The same things were measured in two ways. Each way mixes the same 12 hidden numbers, adds some noise and spreads widely along 7 directions of its own, which tell nothing about the thing.
In the rows, zero is written as 100.
Some things both ways: the first way, then the second way.
99	102	98	106	77	87	94	102	116	104	111	98	129	107	106	93	105	96	106	91	104	111	84	103	100	103	88	96	69	110	85
97	115	119	117	134	114	95	120	126	89	89	113	116	82	87	123	95	103	71	99	104	74	90	86	99	97	74	116	102

120	116	95	101	119	108	86	94	105	105	114	100	91	84	95	111	87	109	101	94	90	91	88	102	95	77	92	98	90	108	87
127	102	114	101	100	103	99	85	126	105	95	112	104	85	86	106	103	111	83	89	105	81	89	100	84	112	84	110	111

117	105	99	113	101	102	98	86	116	100	99	101	94	81	102	100	103	93	91	87	102	101	81	95	117	94	105	97	108	91	102
151	112	119	87	121	137	89	108	96	56	97	98	90	67	106	91	97	88	81	125	82	65	104	62	92	100	81	86	101

107	98	120	108	110	98	86	106	100	101	106	80	101	79	99	102	107	100	88	110	98	100	113	87	110	110	88	89	108	91	94
103	75	86	89	86	85	88	82	110	116	95	96	99	105	89	97	95	98	109	89	96	99	132	94	95	97	98	92	128

106	117	96	97	112	110	87	94	88	91	101	105	81	99	88	102	92	107	107	118	100	93	87	112	95	94	102	113	97	106	108
135	94	108	98	110	112	113	101	74	88	93	90	122	78	88	76	103	98	99	101	76	83	128	105	96	83	92	83	119

118	111	85	114	113	102	96	101	113	96	102	89	69	93	110	102	96	110	97	96	99	93	86	97	110	91	92	95	95	115	100
96	95	111	120	95	105	108	124	96	100	74	98	85	102	111	106	104	101	89	108	95	117	118	113	110	108	92	101	107

97	115	90	110	93	101	117	97	92	99	92	95	92	97	110	81	96	101	105	119	108	116	98	96	98	115	115	80	100	111	115
83	85	86	92	115	102	76	92	118	81	100	94	98	97	73	111	100	108	95	82	131	87	100	97	88	92	92	98	104

106	99	100	90	87	100	103	100	77	103	116	117	93	101	88	110	89	109	100	105	95	90	101	92	106	100	118	106	106	117	88
147	105	98	107	101	99	87	72	95	115	83	115	84	80	91	84	104	92	106	108	76	80	117	104	99	92	96	81	106

109	118	85	118	97	104	107	92	99	103	98	100	80	95	100	97	86	115	111	111	104	109	78	94	90	85	86	93	101	135	114
82	98	106	113	115	101	95	114	116	97	71	108	101	108	87	123	94	104	85	89	108	94	95	102	110	104	81	112	104

94	107	114	104	93	97	94	99	100	98	106	88	120	98	93	94	113	105	97	100	99	107	99	91	100	96	98	96	97	89	97
91	97	101	83	118	115	79	122	96	85	97	105	93	104	89	109	92	91	85	104	105	99	105	71	107	79	94	90	99

83	95	113	78	97	107	113	94	105	120	96	121	131	88	98	101	109	95	96	89	108	99	94	106	84	96	109	119	105	83	91
106	105	111	106	114	88	95	121	93	125	78	103	87	114	103	99	88	103	109	120	77	108	124	97	107	93	91	91	110

90	91	106	87	102	111	109	108	105	96	107	95	102	91	105	81	98	102	83	99	100	99	94	104	103	110	84	106	103	114	100
113	101	99	102	95	93	106	94	108	114	78	122	100	112	88	127	99	99	77	99	100	88	109	90	114	114	97	100	91

117	98	104	126	106	98	95	98	107	106	98	91	98	86	106	108	101	99	101	110	111	104	99	98	109	106	86	94	103	109	94
112	94	88	92	119	106	97	102	102	88	92	93	105	97	103	89	101	96	99	109	100	105	103	81	104	88	94	88	97

102	122	80	82	93	108	88	116	96	111	120	136	93	104	58	106	98	105	94	112	87	101	61	103	70	97	113	110	74	111	105
117	100	111	98	112	117	98	89	102	112	101	121	109	89	79	101	112	99	96	89	94	101	90	97	91	84	86	105	101

84	88	113	93	95	102	113	95	100	107	96	89	122	87	111	107	87	99	99	97	98	111	109	93	104	84	85	99	112	106	95
114	98	104	92	96	89	79	106	84	109	87	110	71	110	88	106	90	97	123	102	94	94	120	89	118	86	103	86	104

86	91	98	93	85	85	102	115	96	96	92	100	97	119	107	104	102	90	105	109	107	101	107	99	99	122	110	102	91	109	102
93	101	98	118	117	102	104	104	137	127	81	120	141	93	96	124	117	105	50	93	91	81	93	95	91	115	81	117	103

105	106	103	106	107	101	99	84	93	91	92	92	80	87	102	97	98	99	85	110	94	91	94	90	119	99	100	102	98	88	97
120	100	112	105	91	90	82	113	82	84	97	95	74	81	93	107	92	101	123	106	97	75	148	91	109	97	105	93	121

105	106	121	114	91	81	66	104	98	96	119	89	105	111	83	124	132	106	103	89	96	96	97	110	112	81	113	104	114	92	100
100	98	109	100	111	109	91	123	100	89	89	107	105	97	93	126	97	99	91	95	95	76	110	72	110	100	88	103	101

98	93	100	89	103	111	98	125	82	79	109	99	103	124	91	102	94	95	109	121	104	100	119	108	115	130	127	104	98	111	100
128	100	87	76	123	114	90	104	97	72	105	101	107	94	90	101	104	101	70	114	121	89	92	60	91	96	102	85	73

115	118	106	106	103	99	73	98	103	95	125	92	109	102	94	102	103	107	106	100	100	95	85	120	107	87	86	113	82	115	87
109	106	96	111	109	100	117	109	88	114	87	101	110	110	93	114	106	110	98	92	108	109	102	107	129	80	105	93	82

105	99	95	89	113	125	99	113	130	89	99	89	127	84	96	77	95	84	93	107	107	115	86	91	109	123	82	103	72	82	99
119	88	98	102	72	95	86	78	139	120	96	91	80	90	116	122	76	113	92	101	125	94	92	85	104	121	101	80	122

103	124	93	113	119	120	107	94	75	107	110	99	66	92	88	97	92	122	98	122	95	92	97	76	115	91	107	105	106	115	106
100	91	96	102	109	99	83	106	103	91	83	102	84	94	96	94	96	88	87	118	84	89	119	98	93	96	92	77	109

139	105	100	118	94	105	85	125	100	90	117	89	96	102	84	97	73	95	112	121	109	114	108	75	117	128	95	88	103	132	102
95	92	91	111	89	94	77	101	123	132	66	83	70	116	120	117	74	110	93	108	106	113	127	95	108	119	93	90	130

110	79	91	112	97	92	104	115	116	99	104	88	77	98	128	112	84	88	100	103	106	105	96	94	121	111	76	100	107	145	111
114	94	109	84	121	113	123	114	113	74	93	103	126	101	95	91	113	90	58	104	77	90	98	86	81	107	76	107	99

96	112	78	77	90	103	109	94	118	102	89	129	70	86	90	75	116	95	68	102	98	93	46	99	82	119	94	117	73	85	109
88	102	91	98	95	103	128	72	138	108	110	123	125	115	77	118	131	102	77	63	125	111	76	113	112	94	99	127	96

93	95	86	120	98	106	128	111	123	95	59	97	87	102	108	70	108	89	83	105	112	108	90	69	92	134	93	80	84	91	111
100	86	90	107	95	121	93	89	116	126	93	109	102	87	112	101	95	85	79	113	105	133	88	84	110	94	96	84	113

108	104	111	104	84	88	86	79	82	94	113	100	99	98	100	120	79	98	109	100	90	99	97	105	109	67	101	103	108	120	95
105	97	96	102	91	126	83	116	89	116	74	88	70	110	119	100	101	95	83	106	83	117	125	104	119	83	103	73	111

90	84	126	109	75	86	111	90	84	101	97	101	132	117	117	114	100	83	117	85	109	106	129	103	127	96	144	100	132	102	96
115	96	86	94	109	113	79	75	125	118	91	94	87	102	109	104	93	102	85	113	92	91	93	86	98	95	95	64	102

98	83	112	117	97	89	107	99	120	111	95	79	103	89	122	101	112	95	85	85	104	96	105	76	127	101	78	98	106	101	88
103	91	92	99	94	87	108	70	145	115	100	120	112	101	92	110	105	91	90	90	96	90	87	94	104	102	91	101	111

101	96	121	106	84	80	94	83	96	96	92	90	101	95	118	100	105	93	101	98	110	96	105	103	110	102	96	109	112	99	98
105	102	99	111	99	87	89	107	114	116	79	97	105	100	96	119	95	113	93	92	97	73	130	98	113	106	96	102	120

116	110	95	102	110	128	103	103	94	104	106	114	111	78	76	92	93	101	104	125	112	113	93	89	96	122	114	96	103	96	108
122	99	87	95	120	94	88	87	112	105	86	98	92	103	93	101	89	103	108	102	107	93	101	78	102	93	90	89	95

139	121	98	130	102	103	93	100	122	96	105	86	71	85	109	79	87	101	96	94	111	98	80	88	117	105	77	100	107	128	108
150	103	99	98	78	102	99	75	90	124	88	95	81	96	103	100	89	113	115	101	110	100	104	100	123	97	113	73	103

110	103	106	98	103	108	107	103	114	100	99	91	99	80	110	73	96	108	87	98	111	100	93	100	94	119	71	100	101	110	97
138	108	93	91	105	79	119	80	72	109	91	117	109	111	62	93	105	105	130	83	112	101	110	104	126	75	109	104	85

Other things, the second way, with their names:
J502: 119	84	101	110	85	102	102	85	109	115	103	112	120	68	93	108	102	97	91	95	108	96	93	95	104	100	102	89	110
J300: 102	60	89	100	75	90	98	72	93	109	109	92	87	81	79	81	86	87	135	83	108	129	112	119	98	67	103	72	129
J413: 114	99	78	105	93	92	90	83	101	125	85	106	98	106	89	111	112	109	105	80	123	102	101	105	125	86	115	96	91
J409: 105	71	91	97	77	110	90	85	101	114	95	97	82	94	97	107	96	95	90	96	107	124	113	99	92	98	99	78	112
J108: 95	91	112	140	97	91	120	113	100	139	80	103	127	87	98	113	108	108	99	90	72	100	134	129	108	95	90	105	123
J735: 124	102	129	116	126	118	102	148	76	72	76	107	109	66	99	92	91	80	63	130	63	81	129	80	93	98	77	93	104
J218: 136	78	86	90	76	94	68	93	86	110	100	82	79	77	109	86	94	112	116	110	119	105	118	89	90	105	119	69	115
J616: 127	87	98	72	94	106	96	74	115	81	104	92	99	88	85	79	82	99	98	99	119	92	91	87	92	98	95	83	125
J921: 96	75	95	76	106	117	108	92	111	71	113	85	106	100	81	78	115	92	91	76	100	109	101	108	78	76	88	96	116
J729: 133	103	109	102	104	127	93	117	84	89	99	96	91	81	111	110	104	103	94	110	102	96	101	72	112	91	101	86	88
J642: 127	115	93	94	111	80	81	89	121	111	83	108	85	109	89	105	95	112	102	99	117	78	101	90	106	103	100	101	96
J66: 75	87	105	96	104	98	99	76	142	95	103	109	103	104	74	112	97	98	95	78	103	85	90	109	88	98	77	106	128
J288: 104	83	94	105	111	109	114	102	101	94	87	99	120	85	104	72	106	84	89	114	85	120	104	102	94	96	88	91	114
J150: 102	95	111	97	110	92	127	101	108	86	99	104	101	110	85	96	91	88	97	104	92	113	116	96	101	94	80	106	110
J957: 113	104	97	85	125	111	90	90	116	106	96	121	104	104	83	96	108	93	85	98	100	99	81	79	90	86	85	104	89
J693: 109	98	86	89	109	95	96	89	100	108	92	105	84	121	82	109	99	101	101	91	113	112	106	92	109	81	99	93	86
J742: 97	85	111	89	91	75	106	119	100	80	88	102	80	115	87	107	90	96	101	102	109	106	120	94	98	111	95	105	106
J103: 132	95	114	117	106	81	88	115	109	88	84	96	93	65	99	91	93	102	104	104	91	68	117	98	87	103	87	99	113
J42: 76	84	91	91	90	77	73	105	108	113	93	107	71	131	87	131	102	109	120	85	122	109	117	87	103	106	102	106	100
J928: 85	92	103	114	87	98	84	121	95	108	78	85	86	99	108	104	95	106	95	111	91	100	156	110	102	115	99	92	141
J842: 151	101	106	98	112	121	95	106	102	76	94	96	105	61	105	87	104	93	70	112	92	75	94	78	91	91	91	83	94
J116: 121	93	78	86	120	116	106	86	103	92	99	88	110	98	103	69	124	92	77	109	78	105	111	102	86	81	97	74	95
J449: 110	81	99	63	85	96	80	92	129	74	124	97	83	99	86	125	91	106	97	79	143	86	85	57	89	104	102	103	102
J27: 110	112	122	114	101	92	89	111	98	101	91	120	95	96	78	148	86	116	107	92	119	69	122	77	115	116	91	119	104
J59: 150	99	103	109	98	94	84	67	112	104	106	112	91	61	83	103	104	105	112	92	103	61	96	95	92	91	98	87	97
J677: 91	107	113	103	147	104	111	129	97	74	77	90	124	98	88	68	98	92	92	114	64	87	135	108	92	85	70	109	131
J509: 97	87	95	99	114	112	94	101	105	83	97	88	95	97	104	101	100	95	93	114	93	101	120	85	90	102	88	84	109
J352: 116	100	96	119	113	101	98	72	122	116	98	111	116	73	85	110	110	102	91	90	94	74	99	107	94	91	88	94	107
J801: 138	116	94	105	116	111	73	89	132	106	80	101	91	80	121	100	97	105	79	126	100	73	91	74	97	119	90	89	102
J553: 68	83	99	98	93	111	95	111	87	110	86	91	70	126	94	101	96	97	105	97	97	142	126	118	106	85	96	86	119
J133: 103	86	88	103	98	66	89	79	128	112	102	102	101	96	82	106	101	112	113	90	113	84	119	102	80	112	97	106	115

Some of these things the first way, each followed by its name:
95	103	112	93	96	101	91	112	102	87	103	98	123	115	86	99	102	95	95	94	94	101	102	120	97	100	106	102	92	96	90
J27
106	94	77	113	98	99	115	97	114	96	89	88	76	80	127	98	76	82	103	120	103	123	85	79	112	112	83	80	94	127	124
J921
80	104	99	92	91	100	106	76	69	105	96	134	99	112	91	112	107	100	102	108	96	85	89	117	89	88	135	114	91	98	93
J352
98	92	93	97	106	101	107	76	97	102	92	104	88	81	118	110	113	108	108	97	110	90	92	92	100	97	109	100	99	84	100
J103
113	97	103	102	91	85	85	121	93	110	127	109	87	105	93	109	110	101	95	113	103	90	99	99	113	132	107	107	94	123	88
J133
107	99	103	96	112	108	72	103	98	91	120	108	93	94	72	122	112	97	97	110	93	94	83	104	102	94	110	109	97	88	106
J449
95	91	119	94	83	82	94	90	84	88	98	93	115	109	110	112	107	101	109	93	103	95	119	118	102	96	116	96	110	97	86
J413
114	98	103	121	95	94	93	129	112	99	119	82	112	106	98	102	93	84	94	114	100	116	107	100	134	128	94	89	91	127	90
J509
89	110	97	98	110	117	123	71	76	121	76	141	80	81	88	110	102	107	98	101	100	89	90	92	68	80	139	102	124	84	113
J957
124	109	84	120	113	109	87	87	90	94	110	104	60	92	96	112	85	109	109	123	100	92	77	91	109	88	86	106	86	129	106
J842
106	108	86	106	118	114	90	102	107	89	95	99	100	96	87	113	84	86	101	119	94	109	85	109	104	93	97	97	82	98	103
J729
98	96	93	118	106	97	90	117	105	86	98	82	83	124	103	109	101	102	102	110	99	96	102	94	106	103	82	97	77	116	96
J502
119	105	98	102	99	106	98	107	100	104	101	109	111	95	87	112	88	95	109	108	108	103	105	92	111	112	113	103	99	98	84
J801
103	94	104	101	137	122	99	101	85	88	103	83	73	97	101	123	98	122	107	98	95	80	123	90	114	79	110	100	128	98	97
J742
90	97	108	109	91	92	108	102	112	103	102	76	126	97	115	105	97	97	103	84	99	113	110	89	117	83	94	86	103	102	88
J66
